All groups share one centre, and each spreads out both ways along 11 directions, with some noise.
In the rows, zero is written as 128.
Some rows, each with its group after it:
[134 125 127  81 135 109 127 178 129 118  89 110 166 117 116 146 131 134
 117]
tudet
[128 146 120 129 132  71 104 140 128  59 122 105 125 148 177  74 108  98
 158]
tudet
[ 89 140 126 115 151 108 125 140 100 118 112 105  77 137 119 104 132 134
 125]
tudet
[125 127 104  85 173  95 102 142 135 128 136 117 116 140 118 109 140 161
 126]
Kiku
[125 146 130 123 138 135 169 113 141 120 117 113 108 129 143 163 107  89
  97]
lof
[114 173 159 132  64 163 160 109 103 134 111 165 131 145 139 129 108  90
 104]
Kiku
[146 102 115 119 130 128 133 133 163 153 150 153 117  97 113 150 150 134
 120]
lof
[125 161 114 137 136 119 105 108 116 108 147 128 161 174 169 137 113 153
 119]
tudet
[170 124 125  44 116 118 134 157 145 128 119 153 155 128  99 118 133 132
 119]
Kiku
[143 123 114 100 116 117 106 143 111 115 104 130 100 149  78 114 134 168
 147]
lof
[127 120 163 119  81 184 193 132 137 151 131 192 186  83 101 193 143 101
 102]
Kiku
[149 134 120  97 134  92 118 158 147 111 106 114 126 135 141 148 122 137
 121]
lof
[ 89 172 157  97 143 111 141  94 154 120 133 168 168 130 194  92 129  94
 108]
Nute
[145 155 134 118  95  94 128 102 143 103 130 170 118 112 177  87 110 136
 130]
Nute
[119 165 148 103 110 107 123 128 151 134 110 173 165 138 126 119 131 113
 127]
lof
[136 122 125 117 127 158 140 115 110 119 110 113 123 132 138 154 123 147
 111]
lof
[117 139 134  89 148 142 134 130 100 132 140 133 109 137 121 140 130 166
 111]
Kiku
[106 153 132 139 125 132 132 117 115 109 128 106 133 135 183 109 108  83
 115]
Nute
[121 152 125 143 128 141 140  93 126 120 168 149 138 141 149 129 113 109
 121]
tudet
[ 92 131 138 138 181 142 126 110 118 137 162 130 122 105 136 176 141 170
 128]
Kiku
[120 135 107 129 130  89  90 112 146 125  98 142 144 142 171 119 142 193
 115]
Nute
[146 151 174  58 119 134 167 107 138  96 151 194 124 116 118 106 122 107
 152]
tudet
[157 123 111  81 146 128 125 116 154 106 157 100 172 109 252  68 112  77
  99]
lof
[136 153 124  75 141 108 137 124 142 128 160 166 125 143  90  99 124 114
 129]
tudet
[126 159 168  99 109 112 167 134 111  97 116 187 142 103  94 168 117 173
 135]
Nute
[129 111 133 134 113 134 124 120 114 109 128 133  78 115 151 117 138 145
 144]
Kiku
[135 132 113 124 128 127 153 116 132 112 129 124 135 113 137 122 110 105
 110]
Nute
[133 147 125  93 134 132 136  89 128 129 125 155 142 128 173 131 123 186
  89]
Nute
[106 133 121 133 133 112 114 132 116 120 107 123 106 144 113 129 136 152
 134]
tudet
[138 141 126 116 126 144 128 125 102 117 146 127 133 144 141 151 117 156
 119]
tudet
[108 125 130  89 147  97 127 137 165 149 125 175 135 115  78 117 162 132
 131]
tudet
[147  96 117 139 123 114 118 141 126  67  70  97 141 131 132 150 128 146
 156]
tudet
[132 110 128 136 107 132 143 119 156 128 108 161 132 109  81 142 142 112
 142]
lof
[165 147 157  75  94 147 116 121 123 130 120 171 131 135 142 138 127 175
 133]
Kiku
[138 124 145 105 107 126 106 140  99  95 112 138 115 129 138 113 134 169
 158]
lof
[112 100 114 124 113 125 147 134 118 106  92 120 105 133 140  99 145 116
 117]
Kiku
[152 149 126  87 122 134 117 108 150 132  88 128 165 159 183 142 121 147
  93]
lof
[124 105 141 172  97 135 114 153  99  91 116 106  86 111 143 140 133 122
 171]
Nute
[134 105 123 159 103 144 130  80 149 111 108 138 114 106 186 119 134 127
 130]
Nute
[128 159 146 139  99 121 130 107 147 114 127 151 142 120 161 107 111  77
 140]
Kiku
[ 86 154 153 108 152 118 143 139 115 122 138 151 144 124 117 147 134 133
 123]
tudet
[107 135 143 146 120 121 120 127 126 116 121 137 120 120 164 140 136 136
 135]
lof
[149 143 115 106 101 117  86 127 127 131 120 136 115 153 153  91 125 152
 131]
lof
[104 129 159 117 132 121 116 143 136 126 167 153 132  96 188 110 150 106
 145]
Nute
[153 122 115 101 124 113 100 130 150 122 123 126 148 127 170 111 132 138
 126]
Kiku
[ 95 143 124 158 128  72  72 144 121 103 111 115 115 149 180 101 138 153
 150]
tudet
[ 97 165 148 117 130 109 136 142 103  99 127 120 116 139 135 109 112  91
 137]
Nute
[135 126 103 123 141 135 112 151 103 148 158 108 106 127 103 154 127 163
 116]
Kiku
[154 135 145 105 105 139 147 145 107 127 160 143  72 109 112 151 117 135
 131]
lof
[139 172 166 135 103 163 137  97 115 112 132 141 149 120 162 165  94 116
 137]
Kiku
[121 167 169  99 100 136 143 116 111 102 102 156 121 144 130 121 113 116
 140]
Nute
[126 153 124 120 126 117 111 145 124 143 171 134 166 113 197 130 121 135
  98]
Nute

New rows, each followed by its group:
[147 124 113  86 155 118 131 163 103  99 140  81 115 126 156 134 112 138
 114]
lof
[104 128 122 129 125 106 108 173 122 151 105 120 123 116 105 138 145 138
 120]
tudet
[126 133 128 121 113 111 104 130 114  99 113 125 106 138 146  88 126 133
 150]
lof
[140 100 135 127 109 141 131 167 126 126 126 115 141  73 162 153 137 123
 123]
tudet
[125 150 109 161 112 125  68 111 117 163 191 153 113 151 196 120 136 184
 118]
tudet
[123 133 104 156 119 150 115  93 118 136 111 125 121 166 123 151 128 164
 112]
tudet
[119 150 151 103 137 116 136 157 110  93 128 124 181 121 164 152 117 125
 126]
tudet
[167 144 140 118 120 118  85 111 131  90  90 121 120 143 135 144 109 174
 171]
Kiku
[153 126 122 152  90 139 130 104 150 116  91 122 110 132 157 142 113 107
 123]
lof
[ 93 110  99 143 167 139 135 130 117 125 119  92 161 126 123 150 139 129
 104]
lof
[148  97 103 174  95 126 104 142 157 167 158 151  97  93 114 158 149 138
 134]
lof
[ 97 129 139 128 122 124 114 166 115 129  63  99 158 116 157 159 141 145
 110]
tudet
[168 119  94 142  95 138 100 115 152 140 126 109 137 131 194 115 119 115
 107]
lof
[132 111 101 123 147 105 121 100 146  95 114 128  94 151 107  96 135 133
 148]
tudet
[115 121 115 146 141 144 140 136  86  99 102  86 141 126 146 186 118 173
 106]
Nute
[137 101 134 104 128 135 134 145 121 120 160 152 118  87 116 126 147 143
 146]
lof
[124 152 139  74 153 107 150 151 136 131 146 144 124 123 110 144 126 119
 111]
lof
[129 124 119 132 123 134 130 157 112 109 110  94 137 133 110 149 119  98
 130]
Nute
[131 141 106  62 177  89 142 129 138 101 136 116 143 130 149  89 116 129
 101]
Nute
[124 111  90  89 183 143 133 153 117 125 168  78 216 105 178 120 127 110
  86]
lof
[124 142 157 121 114  83 123 189  78  66 129 129 112 103 131 149 116 169
 165]
Nute
[157 125 120  54 121  91 123 148 157  91  68 131 164 150 133  85 132 117
 127]
Kiku
[137 152 121 106 111 112 114 177 114 153 172 128 125 109 135 114 118 107
 114]
tudet
[122 138 131 107 132  91 111 132 131  98 103 150 116 155  91 117 138 159
 157]
tudet
[147 109 142  84 123 128 110 135 109  78 107 126 142 118 170 102 137 163
 156]
lof
[139 143 120 106 136 125 144 120 121  96 128 127 142 152 106 134 109 120
 130]
tudet
[110  86 129  95 181 126 177 122 163  77  72 100 182  93 142 140 144  88
 122]
tudet
[183 129 129 128 113 141  97 117 147 106 106 116 164 121 149 172 108 155
 152]
Kiku
[119  94 115  86 142 135 139 121 155 145 105 154 151 125 138 126 170 154
  96]
Kiku
[184 100 117  85 115  89  96 144 175 108  99 137 104 123 154 117 142 156
 147]
lof
[138 134 152 107 103 153 167  87 147 125 130 181 122 102 128 127 127 111
 124]
Nute
[162 101 121 147  98 140 139 126 108  66  91  88 104 112 161 135 106 125
 146]
Nute
[122 140 129 131  99 154 145 125 113 133 117 133 139 134 143 140 123 116
 103]
Kiku
[129 117 141 123 114 169 156  86 136 115  78 139 136 128 134 153 132 130
 119]
tudet
[139 145 153 136  87 148 116 164  88 148 149 153 114 117 120 201 129 187
 127]
lof
[112 162 156  81 136 127 119 118 102 125 129 154 119 146 165 124 131 182
 116]
Nute
[137 152 116 116 123 136 131 137  97 120 149 100 130 132 167 127  99 120
 100]
Nute
[169 124 109  77 121  63  82 150 184 121 100 148 122 142 127  91 143 144
 144]
lof
[159 128 105 117 137 109 111 164 124 105 125  89 142 126 106 146 107 126
 139]
Kiku
[126 104 117 121 120 115 129 138 146 122 123 137 135 111 151 107 149 116
 124]
Kiku
[125 138 101 135 123 169 123 102 108 152 131  96 112 155 156 127 115 119
  90]
Nute
[143 137 133 102 110 140 127 124 118 133 103 154 136 136 106 162 132 183
 116]
Nute
[111 146 138 100 131 127 118 150 125 158 139 156 139 138  92 146 144 139
 123]
Nute
[ 95 117 148 157 136 135 161 129 115  96  88 119 115 113 110 194 134 135
 135]
lof
[122 116 149 121 112 145 126 106 129 124 114 158  86 128 120 120 148 141
 153]
Nute
[128 118 121 105 123 124  98 136  97 107 134 129 121 130 133  77 139 158
 153]
lof
[141 142  96 136 119 114 118 142 158 154 179 120 164 109 182 105 113  63
  96]
lof
[136 147 141 122 103 129 103 144 108 123 106 132 146 142 160 159 125 171
 124]
lof
[142 168 129  87 119 123 104 132 119 139 135 154 161 166 132 138 120 170
 113]
tudet
[135 150 105  99 136  97 122 131 168 150 129 135 134 145 128 120 124 105
 100]
lof
[125  99 119 112 120 159 166 118 116 118 105 124 105 124 117 128 139 124
 107]
Kiku
[140 158 162 127  75 145 163 119 123 113 116 175 152 109 116 162 107 112
 129]
Nute
[132 163 130 114 116  86 128 142 160 114 100 130 155 142 143 128 110  82
 118]
lof
[121 123 122 142 128 150 117 122 116 161 201 150  99 101 162 134 144 150
 114]
tudet
